All rows are made from the same 13 directions, up to rounding. Whole rows:
[[-11  -2 -28 -10  14  46  35  14  63  48  16 -40  20  22  16 -13  11  -1
    5]
 [-13   5 -26  -7  -2 -10   5   3 -56 -20  -5  12 -43 -10 -42  18   3  -7
   -2]
 [-47 -22  -6 -33  39  -2  16   6  58 -34 -61  13   3  22  19 -11 -24 -19
    3]
 [ 11 -74  -6  23 -12 -30 -21  -5 -21   4  -1  37 -31  56  17 -17 -11  55
   -4]
 [ 31  39  53  74 -33   1 -34 -22 -36  14  52 -23 -29  -9  13 -43  22  34
  -39]
 [-27  22  34  13  -7  14   6  79 -57  21  29  18 -13  20 -19 -20  42  21
   -6]
 [ 12 -31  36  36 -12  17 -13 -43  -1  43   6   2  21  51  37 -14 -15  17
   11]
 [ -7  -5  -4 -20  -8 -25  -4  23  -2  -3  -4   3  14 -47  -1  21   8 -26
   24]
 [ 34  23  57  34 -43  -2 -15 -57   4 -14  13  -5  15 -11   8  12 -30 -23
  -25]
 [ -4  10   5 -23   3 -15   9 -42  14 -43  10 -14 -17  25 -17 -26 -48  25
   25]
 [ 12  -3   0 -38 -25 -20  -7  12  66 -19   7  -6  12 -54  25 -13 -20  -1
   14]
 [  3 -23  16  50  -5 -30  16 -35  18   9  -8 -14 -20  48   7 -58 -44  39
    8]
 [ 68 -13 -16 -18 -28  59  18 -57  30  15  14  -2  10  54 -25  39 -52 -10
  -27]
 [-32   8  47  -8   6  10 -18 -29  27 -11  41 -30  19  21  41 -16  11   5
   19]
 [  4  -7   0 -25  21  22  25  -7  38  12   0 -39  24  23 -18  34  -7 -57
    9]]

The start of a row, then its end:
[ 27  23 -18   1 -24   2  14  10  60 -30 -18  10   4 -44   0  10 -15]  [-15 -59]
[ 13  12  35  42 -25  26 -15 -34  -9  58  16 -18  16  -9  35 -21   3]  [ 2 11]
[-22 -45  21  -8 -12 -26 -37 -14  19 -15   4  25  13  -1  60  -5   3]  [20 17]
[-12  37  21 -21   2  34  -8  -4 -21 -10  23 -21 -24  -7 -17   6  14]  [-25  -5]
[ 33  28 -47  -4   7  42  24   5  -4  48 -17  -8   0 -15 -24 -12  -9]  [11  5]
[-17  24  27  -9  -7  22   1 -19   1   7  17 -23   5  -6   4  -1  -2]  [-22  18]
[ -2  27  10 -18  14   3  -6 -22 -14 -26 -20   5 -23   4 -13 -36 -34]  [21 19]
[ 45 -28  25  34 -26  15  -8  22  -8  10  25  17   3  44  -9  40  22]  [-13 -70]
[ 14  -4 -16  22  38  11  35  39  30  72 -30 -39  49  -4  -6  10  23]  [-49  11]
[-15 -28 -20 -15 -25 -16  -5  47  24   7  32  22   4 -12  35 -24  18]  [57 13]
[-12 -41  -6 -13  -5 -17 -23  58  14 -18  63 -18 -26  -2  10  32  71]  [-11 -38]
[  5  10   9  22  -7  -7  -6  -2   4  -6   2  10  23 -11  15  10  12]  [  1 -22]
[  2  25 -37  -5  36  19  15 -35  16  -3 -15 -18   7  10  -5 -14 -12]  [18  5]
[ 62 -15 -13  41 -11   6  -2  19  -3  30   5  10 -16  25 -11 -19   1]  [ 37 -46]
[-27  38  28  54   6 -17  38  19  21  16  25 -45  18  11  -2 -42  14]  [ 8 -3]
[ 36  -3   1  -1  16 -22  -4  -3  56 -29  42 -30  27  25   6  -6   3]  [ 27 -20]
[-28  -1 -16   7  21  -1  -8   0 -14  39 -12 -20 -13 -27  22 -32  20]  [ 7 40]
[ -7  -2 -11 -24   9  16  -1  -1 -27  15   3 -12 -23   1 -18   3   3]  [-10  26]
[ 22  20  -5 -10  -3  16  30  30  17   6  23 -16  12  15 -34   7  -1]  [ -4 -13]
[  8   4  -3   0  21  -6 -16 -26 -27 -40   2   8  -3  21 -15  27   6]  [  1 -20]
[ 20 -21  11 -21  34  18 -24 -51  17  24 -20 -28  -2  25  20 -29 -30]  [ 1 46]
[  1  -4  -9 -23  35  -7 -13   4 -20  -4   0  -2  26   3  -6  25  20]  [-7 26]
[-16 -27 -17 -38  16 -15 -14  29 -24 -19 -15  37  -4   4  -1  10   7]  [17 22]
[  9  33  30  10 -31  -7  12  18  -2  12   4   9  38 -36  -2  -1 -10]  [-8 11]
[-14 -23  52  32 -19  -3  -1  34  -5 -12 -15  15 -57  35  -9 -18  -2]  [-21 -55]
[ -8  12  10   9 -31  16  11 -27 -19   6  -5   9  -9  -5  -9  11 -21]  [-17   0]
[  9  -4 -16 -63 -26  18 -32  40  -1  -6  -4  56   8 -54  24  10   6]  [22 13]
[ 12 -19  19  -8  -8  -3  -2   2 -11  24  25 -22   6  11 -12  16   2]  [-23  26]
[-49 -25 -15 -26 -26   7 -15   4   1  -6  34  28 -19   7  43 -22  11]  [58 22]
[ -6  -1  15 -17   0 -51  20  29   5 -16  -7   4  27  -9 -20 -10 -26]  [ 2 47]
[  7   0  36 -47   3  38 -42  -1  -4  -7  34   8  17  14  24  15  17]  [ 3 10]
[-19  68  30 -31  14  47  14  20 -40  22   4 -25 -13 -13 -38 -27  -2]  [-19  40]
[-55   2  38  22 -63  -4  16   5  -5   0  36  10 -13  -2  18 -11  -2]  [5 1]
[-64  69  11 -60 -20  13  -8   3 -55 -80 -23  86  12 -45  -3  14 -17]  [24 18]
[-11  11  -5   0 -20  50  28 -31  33  27   7 -19  13  11   7  17 -13]  [-28  -8]
[-25  11  22   7 -34  -7   1 -25 -13 -24   9  20   4  -5   8   8 -15]  [3 2]
[-55  -1  64  20  18  -2   7 -14  14   6 -53   3  30  17  32 -13 -16]  [-47  22]
[ -1 -46  -1  21   4 -14 -10  24  16  69   5 -33 -21  -5  33 -52  17]  [15 36]
[ 14  10 -18 -71 -71  21   3 -12  13  -6  -3  25 -39 -66 -11 -13 -66]  [ 4 37]
[ -5   0   5 -27   0  15   3  -5  10   0  -4  -9 -17   3  -6 -10 -19]  [-10  17]
[-35  38  18  43  29   5  27 -11  -3  -9  -7 -19  12  31  -7 -13  11]  [ -6 -21]
[-31   2 -35   3   5   1   9 -44  -6   5 -41   4  -6 -28  10   5 -16]  [-14  22]
[-26   2 -32   6  15  52  -1 -42   8  12 -15  -8 -35  17  22  -9   8]  [  3 -24]
[-36  -1 -13 -22  23  20  26  20  -3  31 -19  19  17  41   8 -49 -20]  [53 57]
[-34   1   2 -18  -5  13  -4 -24  22 -27  38 -19 -10  11  17   9  12]  [ 0 -5]
[ 35  14   1  -8  -4 -23  16  26 -26 -21 -31  14 -20 -14 -62   8 -31]  [-23  -7]
[-37  -3  59  25   2 -46  21  13 -31 -12   5 -28  -7  21 -35   8  -1]  [-53  22]
[-38  32  44  -9  -6  27  20  17 -24  10   4  -2 -15  25 -18 -36 -16]  [ 2 26]
[ 17   1 -18  14 -37  11   1 -16 -13  22 -11  34  15 -23  12   8 -15]  [18 -2]
[ 28  53   4   1 -18   4  26 -28  -4 -33 -51  20 -18 -23 -46 -16 -70]  [-10 -17]
[ 43 -30 -24 -15  -7   4 -22  20   3  36 -18   6 -37 -25   5 -31 -10]  [19 11]
[-17 -10 -22 -21   4 -32  15  25 -18  -2 -19 -15 -27 -39 -36  16  -1]  [-43  30]
[-34 -42 -11 -31 -28  24 -12   5  16  32  22 -27 -67 -20  22 -13  11]  [-22  21]
[-48   9  36 -34  38  19  15  26 -19 -12  -9 -11 -12  47 -28  -5   1]  [-30  25]
[ 26   7  50  34 -48  21  31  15  22  52  39 -32  42   7 -11  32   4]  [-56 -18]
[-24 -29  16   5  13 -16   1  55  26   0 -24   3  -7   0  13  -2  23]  [-30 -21]
[-11   7  22   9   7 -21 -15 -14 -28  -3 -25  11  15 -22   9   1  -4]  [-13  26]
[ -7 -25  -5   7   2 -21 -31  -4  -5 -13 -14   0 -68 -14  15 -42   0]  [21 -8]
[ 24 -41 -14   2  16 -22 -35  10 -12  -1  -1   4  -6  -7   9  28  32]  [-10 -14]
[ 24 -25 -25  20   7 -21  11  25  42  15 -13 -12   6  -8   5  -3   8]  [ -5 -23]
[ 32 -31 -10  19 -14 -30 -19 -28  -5  37  42 -28  35 -19  22  24  18]  [ 4 35]
[ 19 -12   2  19 -20   4  -8   9  10  22 -20  23 -15  -6  21 -39 -17]  [ 33 -11]
[-13   7  25  -8 -11  23  18   0  41   7  33 -44  -7  16  -2  -3   0]  [-30  -7]
[  7  25  -9 -18  44  22 -13 -16  -7   4  22 -34   0  16  -4 -20  16]  [22 20]
[-10  -3 -44  17  46  -8  16  -2  12  24 -87  -6 -12 -31   0 -20  -9]  [-26   8]
[ 20  16  32 -33   8 -26 -45  35  -3 -36  17   7  40 -58  12  38  39]  [-29  -1]
[-20 -13  17 -17 -34   1   4  30   4   1   7  27   0  -5  10  -2  -6]  [5 8]
[ -1   7  34 -10  21 -16 -23 -13   1 -37  -6   0 -26  22   3 -49 -24]  [32 10]
[-16  29  14 -10   2  33  13 -13  -7   6  62 -42  16  25 -14  21  24]  [-13   9]
[ 12   3   1  -1  41   5  -5  15  17   1 -22  -8  13  12   3  -8  11]  [ -5 -11]
[-26   9  -3 -17  -8  -3   1 -10 -29 -26  26  -4 -15  -2 -18  26  10]  [-11   8]
[-57  55 -46 -20 -28  15  54  25   6 -37   7   9 -28 -37 -34   3  -3]  [  2 -20]
[  5  -5  29 -28  -3 -11  18  49   2   6  -6  26  57  14 -13  16 -13]  [-8 33]
[-35  32  21 -25 -32  21  11 -37 -21 -27  28  -3  -9  -2 -15  17 -21]  [-15  19]
[-29  -3 -28   6  -1   7   6  11 -32  15  43 -39 -60   0 -21  -4  39]  [-1  0]
